All rows are made from the same 12 directions, up to rounding. Whole rows:
[[ 13   3   1   7   3  12  -6   3 -13   4 -10   4 -16 -12   5  -4   2   3
    2  -3  -8  -6   6]
 [ -5  15  -4   8   0  -1   2  -4  -7   7   7  -9   4  20 -21  -7  13  13
   -1   4  17  -4  20]
 [ 25   5  -8  -5  -6  14  -2  -1 -39   8   7  18 -21 -15  -2 -25  -3  16
  -21 -14 -22  -2  36]
 [  1  16 -19 -13  -5  -1  -3  -4  -5  18  16   6  -2  26  -7  -7   6   7
  -19 -11 -17  -6  26]
 [-21 -27 -33   7  23   0  27  -2  -3  22  -3  -1 -20  24 -20 -16  -4  12
   14   0 -12  -4  -2]
 [  0 -14 -13   2  10  11  17  -3 -25  -5   9  -1 -15   3 -14  -5 -30  23
  -18 -24  20  15   2]
 [  8   6 -11   3 -12 -19  -3   0 -14  -1  20   2  14 -18  16 -14 -19 -20
  -10  24  14 -19  -2]
 [  4   6  -3 -26   2   0  28  -4  41  24   0  -2 -22  14  -8 -14  -4  -2
   12 -15  20  11 -22]
 [ -4 -15  -3   9 -19 -14  15  -2  -6  -1   7  17   8   7   8  -5  -7 -14
   -5   7 -17 -14 -12]
 [  0  13 -10 -32  21 -11 -34   0  25  -1  -4 -14  23  -5 -14   0  18 -11
    9  19   2 -11  24]
 [-10  -5   0  14 -21 -24  47  -7   5   9  38  10  23  23   3  -9 -10  -9
   -5   0 -20 -15 -28]
 [-15   5 -15 -21 -24  10 -12   7  32  21   2  -1  -9 -10   9 -15 -12  25
   -6 -18 -12  -9   2]
 [-14  13 -31   7  14  -7  -5  -2   1   7  21 -18  18  26 -14   8 -17   6
   -9  -2   9 -32   1]
 [ 23  13   8  -8   8 -11  -5  -2   4 -14   6  -5  13 -17   8   7 -13 -28
    0  11  24 -10 -17]]

Rows cut short, each followed by the rest of it:
[ -1  13  18   7 -26  -2  -9   2 -15 -15  19   2  20  -7  20  14  -3   5
 -25  -7  -4]  [15  5]
[-21  31  -6  13   4 -16 -17  11  14  11  44 -36  51 -45  18 -15   3  12
  13  33 -14]  [-30   4]
[ -5   0 -21 -11  33  -8  11  -4  15  14   6 -15   4  13 -26 -11   2   0
  17   6   6]  [-12   2]
[  6   6  12 -10   7   9  20   1   9   9   8  -5 -17 -14  12  -3  -3   8
   3 -16   7]  [ 36 -13]
[  2  -8  18  -4 -14   3   0   1   2 -10  -7   8  -1 -10   7   3   3   1
  -3  -6  -4]  [16 -3]
[ 10 -17 -12  -9 -14   5 -27   1 -21  -2 -22  18  -8 -24 -18 -35   8  10
  -1  16 -14]  [-26  44]
[ 23  14  21 -10 -12   7 -14   4  10 -13   1  -3  14 -46  -3 -16  -8   9
   3  -3   8]  [-21   2]
[ 28 -20  37   7  -2   0   4  -2   5 -32 -25  22  14 -12   0  17   7 -27
  16  -3 -33]  [-23 -28]
[ -7 -15 -13 -23  18   3  -5   0   7  10 -14  -5 -13 -12 -25 -29  13  16
  15   9   8]  [13 29]
[ -4   9   5  -4 -21   1   5   0   7   9   9   4   0   5   4  -7   5  10
  -7  -8  -5]  [5 5]
[-17  -2   3  10   2  -4  11   1   7   4   5 -11   3   4   2   3   3   4
   9   7  13]  [ 14 -11]
[ 38 -19  15   2   0   4  13  -8 -41 -20 -13  33 -15  -1  -7  -4  -1 -17
 -12  -9 -16]  [1 8]
[  5  -1  -6  12 -10  -4  -1  -3 -13   0 -12  11 -15  22   7   9  -4 -20
  -7   9  18]  [-4 -5]
[ -3   3  -3  -2 -24  -8 -10  -2  -4  -1   4   9  12   8  -5  -9   6   1
 -11   8  -4]  [-15  18]
[-12  -7   4  10  -2   4   6   6  12  12 -11  -8 -14 -20   6 -15   6   8
  23  14  11]  [  7 -10]
[ -2   3   9  -3  -8   4   1   1  11   6   2   2   7  -6  -6 -11  16  14
   8  -4 -25]  [-8  9]
[ 12  12 -14  -3  13   1  -2   0  -3  11   7  -2  -6   0   4  -2  -6  -7
  -2  -1  -6]  [-15   1]
[-13  25   7  -2   2  14 -36   7   1  -8   7 -26  18 -17  -1  13   9  31
  -9  -7  10]  [13 27]
[ -3   8 -21 -39   2 -27 -13  -6  25   8   4  -2   9  16  -4  -7   4 -31
  -3  26  32]  [ 6 11]
[ 28  41   7 -16 -14  -3 -24  -4  10  -2   7   0  17   6  -5   3   7 -12
 -13  -1  11]  [-30  15]
[ 14 -14  19 -12  17   7   4  -3   4 -32   1   0  24  -9 -23  15 -13   9
  -3 -29 -13]  [-5 -9]
[ 27  -3   8   8   7   6  11  -2 -16  -6   2  15  -2  -7   4   3  -7  -9
  -2 -14 -34]  [-20 -11]
[  3  -2   7  -2 -37   2   8  -3   5   0  -1  24  -3  25   5   5  -3   0
 -19 -22 -21]  [-9 -6]
[-17  28 -17  -3  -8   0 -11  -1   5  20  18 -15   5  22 -10  -6   8  22
 -12  -2  14]  [-3 26]
[ 19  24  13   5   4  25 -15  -2 -24  -4 -14  -3 -23  11 -10  12  13  16
 -13 -19  24]  [19 26]
[-25   3  -6  -1  -8 -15   1  -1  31  10   3 -11  16  19  -7  -1   9  -4
  12  16  14]  [-8 -8]
[ -1   2 -15 -11   4   9   1  -1  -9   7   7   5 -16  17   6   9 -12   9
 -22 -25  -7]  [18  6]
[ -6  -1  -6  -4  -2 -11 -16   0   0  -5   0  -1  13   0   5   5   1 -12
  -3  15   1]  [-5  6]
[-13   0 -32  -8  24  -4   7  -2  17  25   2 -10  -8  23 -18 -10   2   3
  13   4  -2]  [-15   3]
[  3  17  18  -2   6   4 -24   2 -10  -6   0  -9  16 -15  -7  -1  36  11
   4  13 -13]  [12 38]
[  1  -4  10  -3 -19   5   0   4   3   3  -4   9  -8 -20  12 -12   4   7
   1  -1 -10]  [9 2]
[  1  -9   6 -14   3 -11   9   1   0   3  13   5   9 -27  10 -19  10  -4
   6  12 -28]  [17  8]
[ 17  -9  11  -5  -4   6  18  -1  20   8 -19  15 -22  -3   1  -9   1 -11
  17  -9 -11]  [-10 -24]
[ 14  -2  22   8  -4  17  -5   1  -1 -11 -22  10  -6   0  -7  10  14   6
   6 -16 -19]  [-8  0]
[ -4  21   1   1   8  21  -5   4  14   0   8 -24  -3  -3  -5  15 -20  30
  -7 -31  27]  [  3 -11]
[ -3 -15 -12  -9  38  -4   3   4 -16  -2  21  -5   9 -24  21   8  -8  -5
  -2  -2 -44]  [24 -2]
[-10 -21 -10   8   2  -2  -1  -1  -9  -7  -7   5   5   8 -11   0  -4   2
   0   3 -11]  [-13   3]
[ -5 -23  -7 -19   5 -14  -2   3  12  -3  -1   8   6 -20  22  -1  -6 -22
   5  12 -25]  [  9 -13]
[-15 -10  16 -17 -15  -8  -1  -2  23 -10  -9   2   8   9  -4   6  13  -2
   1   2  15]  [29 -1]
[ -3  17  -6  -3  -6  -6  -2  -3  -9  13  11  -7   0   2 -13 -24  15  10
  -2  17  24]  [ 7 32]
[  1  -6 -15  15  24  -1  25   3  -9  11  21  -8  -4 -17  12  -7 -24   0
   8  -3 -16]  [-11 -26]
[ -5  -7 -11  24  13 -12   0   1   9   8 -19  -4   1   8  -5  -2  10 -24
  31  34   0]  [-41 -17]
[ 13  -4   8 -14 -22   1  -1  -5   1  -5  -8  24  -4  16  -2   1   6  -8
 -14 -13 -17]  [-2  6]
[ -8   0 -19 -12   0  -6  15   1  10  30   5   0 -28  -1  17 -21  -2  -7
   6  11  11]  [22 -4]
[-14  -5   6  19   8  -7 -11   5 -28 -15  16  -8  25 -20  21  14   6   0
  -5  16 -23]  [18  9]
[ -7 -30  -8 -27 -10   1 -12   0 -14  -8 -14  14 -15 -17  -2 -17  -4   9
 -13   2   6]  [36 28]
[ 15  37  -2  28  -2  18  -1   5 -16  19  14 -11 -13 -10   9  -7  -5  18
  -2  -7   3]  [-26   2]
[-14  34   6  -7  -4  -8   2  -1   4  14  33 -21  15   2   3  -7  19  15
  -7   8  21]  [35 23]
[ -6  -7   1  -8  12  -5 -15  -1  14 -16 -14  -3   8  15   4  32  -1 -21
   1   1   8]  [  7 -15]
[ -8  11 -10   4 -44   4  15   3   4  29  13   7 -23  -5  14 -33 -16  21
 -12  -6  16]  [-4 -1]
[-25 -28  -1  -8 -38 -17   1  -4   5  -4  -7  17  15  11 -21 -26  15   7
  -2  18  -3]  [-2 24]
[ -6   6   7  24   5  -7  17   0  13   8   3  -5  11  17   3  10  14 -12
  20   9 -19]  [-20 -25]
[ -8 -37 -19 -36   5   6 -27  -3  21 -19 -46   9 -16  18 -29  10 -15  -3
  -4 -12  29]  [3 6]
[  4   6 -15  23  23  13  -8   5 -18  14 -15  -8 -28  -3   7   1   2   0
  13  10   4]  [-9  1]
[-18 -16  -6  -5 -22 -19  23  -6  12 -15  21   0  21  17  -5   5 -39  -2
 -20 -10  34]  [  1 -29]
[ -9   2  16  17  -6   7  14   2  27   8 -13  -8  -1   6 -14  -4  17  12
  28   0   0]  [-16 -18]
[ -8  -8  -2  33  -1   6 -31   6 -13 -34 -13 -12  27  -9  -6  29 -28   6
  -5   2  15]  [-46 -14]
[  1  13   1  10  -9   2   9   2  10   6  14  -5   6  -2   6   0 -12   5
  -1  -8  -1]  [-19 -17]
[ 19  13 -16   6  19  12  -6   0 -23  16  -2   2 -21  -1  -3 -10   4   2
   0  -1 -14]  [-18  19]
[  3  -4  -5 -21  -8  -4   0  -3   9  -3   5   9   6   8  -6  -2  -7  -1
 -12 -12  -7]  [-2  4]
[ 12  10  14 -13  32   2   9  -4 -15  -2  10  -9  -2  -3  -8   2  23   1
   3  -1   2]  [46 21]
[ 14  18   1  26  -9   1  26   1 -11  23  21   5  -4  -7  10 -22   1   3
   7   2 -26]  [-31  -9]
